Each new row is followed by what is left after taking away its nearest point in the smallest flat space through zero that holds the last named rows.

Q_354:
[[-2.20  1.63 -0.58 -1.56  2.17  2.58  3.37 -0.83 -0.97  4.72 -3.40 -2.50
   0.16 -1.65  0.00 -1.11  6.74]
 [-1.53 -0.31 -0.26 -2.46 -0.34  2.26 -0.71 -6.89  0.63  1.42 -2.32  0.43
   0.57 -0.91  0.77 -0.07  5.94]
 [-1.10  1.08 -1.02 -5.34  3.67  4.43  5.11 -0.44  0.83 -0.41 -2.34 -3.59
   3.63 -3.76 -3.01 -0.59  4.40]
 [-0.93  2.01 -3.25 -2.38 -1.52 -0.86  4.46 -1.28  4.62  3.37 -1.35 -1.13
   1.23 -3.93 -0.48 -1.19  4.03]
 [-0.17  0.70 -3.62  2.43  2.08  2.85  4.49  0.98  0.87  2.32 -0.27 -1.61
   2.28 -5.14  0.10  1.93  1.50]]
New rows:
[ 2.81  1.87 -0.22  0.88  0.25 -0.58 -2.77 -0.76 -1.41  1.17 -3.13  3.23
 -2.71 -3.28 -2.00 -0.21 -2.79]
[ 2.57  2.18 -0.10 -0.57  0.86 -0.04 -1.87 -0.57 -1.28  1.02 -3.65  2.47
 -2.20 -3.59 -2.74 -0.67 -1.99]
[-0.14  2.01 -1.02 -0.54  3.41  0.72  1.32  1.45  0.51  1.87  1.22 -1.78
  1.12  2.67  1.93  1.27  1.62]
[ 0.34  1.42 -0.99 -0.82  2.09 -0.13 -0.07 -0.05  1.54  0.47  1.99 -0.62
  1.17  3.03  2.08  1.49  0.52]
[ 1.68  0.82  2.94  2.16  0.19  1.96  0.58 -1.52  0.51 -1.43 -1.57  1.50
  0.62  0.65  2.98  2.95  1.45]
[ 1.76  1.69  2.97  0.74 -0.35  0.41  1.79  0.48  1.64 -1.31 -1.51  0.86
  0.47  0.83  2.09  1.72  0.90]
[-0.13 -3.11 -2.47  0.74 -1.40  0.35  0.63  1.73 -0.78  1.59  3.10 -2.33
  1.74  0.43  0.18 -2.49  2.94]
[ 0.13 -3.65 -1.86  0.27 -1.60  0.35 -0.51  0.97 -0.92  0.22  3.45 -1.83
  1.81  1.11  0.04 -2.37  2.20]

Q_310:
[[-0.05  0.37 -0.11 -1.92  0.76 -0.52  0.78  2.20  0.47 -0.69  0.97  0.75
  -1.83 -1.62  0.50  0.92 -0.07]
 [ 2.74  1.93 -0.34  1.02  3.53 -3.64  1.70 -2.34 -0.38  2.04 -0.54  0.39
   1.32 -0.87  0.06 -1.86 -0.06]
 [ 1.17 -3.29 -0.85 -3.31  0.75  0.62  0.91 -0.43  0.90  0.65 -2.73 -1.43
  -3.61 -1.73  4.14  2.06 -2.89]
 [-0.38 -2.33 -2.65 -2.24 -0.51  0.22  1.70  0.56  0.23 -2.20  3.50 -0.19
   1.42  0.27  2.25 -0.46 -2.50]
 [ 0.70  1.77  1.90 -1.32  1.06  0.30 -2.10  0.88 -0.40 -3.74 -2.04  0.56
   2.38 -0.69 -0.94  0.13 -2.47]]
New rows:
[-1.74 -1.98  2.48 -0.33  1.25 -5.20 -1.06 -0.89 -3.56  2.04 -0.14 -4.95
  1.15 -3.35 -1.81 -1.53 -2.60]
[-3.27 -2.51  2.38 -0.57 -0.39 -3.91 -1.35  0.69 -3.34  1.46  1.22 -4.77
  0.26 -3.02 -2.19 -0.83 -1.72]
[-0.06  0.65  1.93 -4.89  1.86  1.98 -1.45  1.77 -0.91 -0.61 -1.20  0.39
 -0.78 -0.62  0.64  1.26  0.56]
[-0.10  0.13  0.62 -2.73  1.34  1.39 -0.49 -0.33 -1.26  1.13  0.36 -0.03
  0.84  1.01  0.44 -0.34  1.57]
[ 0.68  3.65  0.28  1.37  0.13 -1.37  0.54  1.37  0.05  1.44  0.43  1.82
 -2.23  2.06  0.68 -2.35  0.37]
[ 0.41  2.01  0.02  0.46 -0.80  0.05 -0.12  1.02  0.10  0.15 -0.31  1.05
 -1.70  2.56  1.78 -1.91 -1.43]
[ 0.28 -1.76  0.02 -3.77 -0.93  3.21 -1.65  0.66  0.48  0.97  0.31 -1.10
 -1.43  4.18  0.16 -0.70  3.05]
[ 1.83  0.00  0.23 -3.93  1.37  1.16 -1.10  0.24  0.21  0.62  0.15 -0.44
 -0.05  3.30 -0.15 -1.67  2.35]

Q_476, 5 rows:
[[-2.80 -7.06 -1.65  1.16 -2.58  0.41 -0.94 -0.95 -0.53  0.61  2.27  2.00
  -0.57  0.03 -4.16  0.36 -1.89]
 [-5.29 -4.33 -3.15 -0.71  1.65  0.67 -0.15 -3.22  4.21  1.74  2.57  3.39
  -2.11  0.77 -3.70 -1.60  0.15]
 [-7.06 -7.06  0.16  0.99  1.35 -0.58 -4.52 -0.14 -0.36 -2.30 -3.36  1.86
   0.55  6.85 -1.52  0.18  0.94]
 [-1.71 -6.58 -3.71  3.05 -1.28 -2.58 -3.12  2.38 -1.29  4.64  3.04  2.01
  -0.15  2.32  1.19  4.41 -0.19]
 [-4.13 -2.80 -3.26 -1.74 -3.93  1.30 -2.78 -5.35 -3.45  4.56 -1.36  5.26
  -0.32  1.52 -2.39  7.06 -1.70]]
New rows:
[-0.60  0.19  1.41 -0.02  0.00 -1.04  0.92  0.35 -0.88  1.07 -1.01  0.63
  0.04 -0.09 -1.51  1.21 -0.21]
[-0.51  0.20  1.35  0.17  0.60 -1.25  1.15  0.76 -0.17  0.99 -0.54  0.38
 -0.11 -0.17 -1.33  0.53  0.04]
[-0.95 -0.15 -0.74  2.33 -0.41 -0.81 -0.80  0.73 -1.80 -0.56 -0.40  0.59
 -0.03 -0.20  0.71  2.73 -1.15]
[-1.08  0.82 -0.51  1.71  0.63 -0.32  0.24  0.09 -0.16 -1.27 -0.06  0.40
 -0.50 -0.92  0.06  0.87 -0.89]
[ 0.41 -3.04  0.26 -2.39 -1.90 -0.14 -0.91 -1.55 -0.87 -1.97  1.32 -0.85
 -2.72  1.26  4.03  2.44 -0.68]
[ 0.60 -2.02  0.45 -2.82 -1.01  0.15  0.00 -1.85  0.45 -2.45  1.69 -1.15
 -3.08  0.57  3.77  0.97 -0.42]
[ 1.45  0.20 -3.48  1.98  0.25  1.17  1.11  0.53  0.19 -2.46 -0.11  0.73
 -0.63  0.56 -2.18  3.47 -2.31]
[ 1.25  0.94 -3.14  1.88  1.44  0.98  1.12  0.85  0.97 -3.01 -0.57  0.36
 -0.63  1.14 -1.55  2.68 -1.64]

Q_438, 5 rows:
[[ 5.39 -0.02  2.16  1.41 -1.63 -3.00 -2.36  0.90 -1.39  0.78  3.49 -0.47
   2.96  3.59  0.18 -3.10  5.22]
 [ 2.72  1.21  4.62  1.07  0.62 -3.87 -3.21  1.10 -1.90  0.27  4.04 -2.23
  -1.01 -0.63 -0.19  0.84  4.83]
 [ 0.79 -0.13  1.14  1.51 -4.69 -0.59  3.41  0.43 -3.55 -0.40  2.43 -0.11
  -0.15  0.98  1.41 -0.60  4.92]
 [ 0.84 -2.47  2.81  0.42 -1.42 -3.39 -1.26  4.56 -3.71 -0.65  1.93  3.95
   5.74  5.37 -4.38 -3.29  3.15]
 [ 1.20 -0.75 -0.15 -1.61 -1.67  1.10  1.34 -0.56 -0.42  0.00  0.43  1.23
   0.06  2.43 -2.30 -0.86  4.56]]
New rows:
[ 0.54  1.12 -1.79  0.00  3.82 -0.16  2.67  1.81  3.62  3.94  0.66  0.39
  0.94  1.67 -4.00 -4.79 -2.77]
[-0.21  1.91 -0.21  1.08  2.18 -0.85  4.28  1.86  1.55  3.56  2.27 -1.01
 -1.29 -0.30 -2.47 -3.15 -0.75]
[-1.44  3.08 -4.11  3.55 -1.83  1.28  0.39 -1.49 -2.03  0.60  0.78 -2.71
  0.46  0.00  3.37  1.79  0.58]
[-1.86  2.23 -3.04  1.66  0.43  0.76 -1.74 -0.34 -1.56  0.44  0.38 -1.05
  1.33  1.34 -0.65  1.82  1.17]
[ 1.75  0.77  1.62 -0.61 -1.27 -1.22  3.77 -1.15  0.63 -3.29  0.49 -0.96
  2.19  0.50  3.01 -0.53 -1.44]
[ 1.16  0.61  2.32 -2.16  0.53 -1.14  2.54 -1.02  1.29 -3.38  0.13 -0.48
  1.47  0.39  0.58  0.36 -0.92]
[-2.10  0.95 -3.88  1.51 -1.22 -2.57 -5.58 -2.14  0.43 -1.71 -0.67 -1.08
 -2.78 -0.08 -0.19 -1.98 -0.01]
[-2.94  0.41 -3.74  1.38 -2.37 -2.37 -4.23 -1.58 -0.70 -2.10 -0.62 -0.16
 -2.54  0.50 -0.92 -2.05  0.92]
[ 1.36  0.44  1.49  3.47 -0.57  0.17  0.38 -1.95 -0.90 -1.53 -3.30  0.37
  2.45 -1.65  2.97 -0.67  2.74]
[ 0.23  0.10  1.72  2.10  1.04  0.50 -0.39 -1.68 -0.28 -1.72 -4.10  1.16
  2.07 -1.76  0.80  0.08  2.30]
[-0.29  2.05  1.33 -0.27  0.49 -0.53  2.34 -1.08 -1.38 -1.87 -1.90  1.40
  1.25  3.33  2.74 -5.46 -1.89]
[-0.74  2.73  2.74 -1.42  2.03 -0.65  1.37 -1.57 -1.03 -1.92 -1.43  0.45
 -1.27  1.71  1.45 -3.43 -0.36]
